There are 5 ways to turn a row about zero (a turn may also mirror it). The second row of each pair is the first, turned, with some noise. The first 30 pairs use one turn. New pairs use 2 turns, one after the other, and a turn may come again.
In the rows, zero is written as 128.
Some pairs, each with its turns in order after it:
[126  90 123 126 142]
[135 139 119 147 157]
Y

[148 172 114 168  49]
[174  90 201 134  88]
N

[121 137 144 134  89]
[106 135 106 107 155]
X

[140 105 132 126 140]
[127 150 122 128 135]
N

[126 114 128 127 119]
[127 130 115 137 129]
X

[138 108 121 110 207]
[ 96 127  85 134  62]
E

[126 117 157  62 115]
[128 132 126 112 205]
N

[155 126 120 139 128]
[108 122 139 129 120]
E

[112 120 193 112 158]
[185  91 101 102 140]
X

[ 82 149 121 146 158]
[119  87 101  85 142]
K

[125  64 109 125 130]
[189 123 124 152 135]
K

[152 111 207 155  98]
[199  86 155 140  95]
Y

[207 174 132 122 103]
[105 141 211 169 130]
E

[140 122 164  87 132]
[138 171 141 104 102]
K

[127 115 155 141 121]
[134 151 134 123 150]
K

[190 132 151 130 144]
[125  69 159 150 136]
X

[143 130 131  57 205]
[102 198 111 190 109]
Y

[128 187 139 127 115]
[166 149 169 133 123]
E

[181 127 103 159 129]
[ 84  98 156 152 106]
X

[126 107 154 144 128]
[153 144 109 122 126]
N

[ 81 162 109 139 143]
[131 173 134  88 106]
X

[115 184 120 142 126]
[ 98 120 123  94  96]
Y

[144  96 124 131  88]
[ 98 119 127 133 174]
E

[158 125 120 197 141]
[137 158 129 127  64]
N

[147 109 190 126 145]
[149 168 165  96 149]
K

[137 134 140 131 113]
[134 112 144 124 120]
Y

[130  88 142  55 133]
[117 139 142 211 138]
Y

[102 207 128 121  73]
[143  38 172 106 131]
N

[ 99 132 116 138 192]
[148  72 137  81 126]
K

[127 148 115 103  88]
[133 158 154 130 160]
E

New pairs, each followed by its turns in order:
[135 110 114 111 100]
[130 124 145 132  95]
K N

[127 111 180 128 140]
[ 73 133 113 125 131]
X E

[100 136 132  91 177]
[122 135 170 135 185]
K N

[ 56 126 126 104 108]
[122 135  89 197 115]
Y N

[ 96 145 176 134 122]
[ 76 154 107 149 109]
K Y

[109 151 122 153 126]
[158 104 112 115 121]
K K

[ 62 108 120 124  56]
[ 57 119 147 174  75]
K N

[107  49 117 154 124]
[110  91  96 192 147]
X K

[106 122 148 135 172]
[109 155 131 113 167]
K N

[188 170 155 119  49]
[152 174 119  43 188]
N N

[127 138 207 135 169]
[135 128 151 198 177]
E K

[195 160 140 125 126]
[182  87 105 101 123]
K N

[ 59 127  89 112 154]
[121 148 129 212 125]
K X

[111 166 155 119 115]
[118  84 149 122 140]
E X

[124  64 165 141 122]
[112 139 191 120  94]
N E

[100 166 141 119  72]
[154 177 138 135  78]
E Y

[135 168  70 128 142]
[190 107  91 154 136]
N N

[ 49 121 140 166  52]
[155 165 107 194 214]
Y Y

[142 134 176 128 161]
[108  84 150 109 151]
E E

[204  96 142 122 134]
[ 99  72 120  75 152]
K X

[116 124 113 139 118]
[119 155 135 115 130]
X X

[ 81 110 147 163 109]
[131 121 157 189 126]
N K

[119 192  49 135 128]
[125 136  26 114 112]
N X

[102 107  97 117 135]
[117 114 104 126  94]
E K

[133 207 121 117 109]
[175  83 114 140 177]
Y N

[131 151 103 134 164]
[ 85 116 125 118 113]
Y Y

[125  92 145 150 148]
[112 117 124 162  91]
K E

[164 129 126 139  87]
[159 108 108 105 111]
E X

[108 156 124  95 119]
[176 123 131 112 135]
N K

[113 105 207 137 171]
[151 177 163 184  84]
E N

[113 105 134 175 144]
[112 100 151 129 168]
X Y

[128 161 141 162 145]
[169 140 105 127 118]
K X

[194 116  76 131 131]
[189  81 130  94 127]
K Y

[129 136 207 113 100]
[187  98 153 129  79]
X K

[163 129  49 131 111]
[115 134  93  55 116]
X X

[ 68 139 117  49 160]
[ 97 177 148 189 195]
K X

[152 178 120 138 106]
[152 134  97 122 182]
Y X

[142 151 149 145 119]
[117  97 132 151 138]
E E

[ 79 138 103 172 130]
[162 170 141 169 126]
Y X

[145 114 178 140 175]
[125 143 109  67 169]
K N

[138 140 133 124 151]
[128 135 101 118 119]
N K

[ 73 102 139 123 149]
[106 127 192 128 126]
X N

[129  64 138 120 142]
[106 133  98 111 175]
E Y

[158 131 109  85  78]
[ 69 151 121  90 130]
K X

[207 161 128 149 179]
[173  86 122 138 208]
E E

[ 49 151  49 151 124]
[178 141 180 166 209]
E X

[ 57 161  84 194  99]
[115  17 150 131 168]
X N

[134 136 124 198 119]
[112 126 171 145 186]
N E

[138  86 112 122 117]
[106 129  88 125 149]
E Y

[120 121 142 110  88]
[101 144 156 116 124]
K X

[ 92 124 174 119 150]
[132 103 119 186 135]
Y K

[100 114 126  90 135]
[141  94 118 129 153]
Y K

[155 119 147 146 103]
[145 107 108 118 100]
E X

[145 133 122 111 113]
[122 144 129 112 154]
Y K

[114 146 114 167 207]
[ 79 102  96 148  62]
Y K

[ 89  79 147 167 115]
[138  89 188 116  98]
K K

[121 132 121  88  57]
[171 153  64 138 129]
Y N

[127  90 132  73 157]
[ 96 169  77 114 118]
N Y

[118 151  72 153 141]
[136 133  92 150 176]
N K

[144 124 183 130 166]
[ 99  79 137 102 163]
E E

[131 111 121  82 172]
[ 87 106 136  83 141]
E Y

[ 87 174 128 133  89]
[ 74 103  92 151 152]
N E

[131 175 120 128 111]
[146 116  84 146 141]
N X

[126  88 127 129 119]
[122  96 124 155 141]
X K

[118  98 129 134 166]
[138  90 137 161 139]
K X

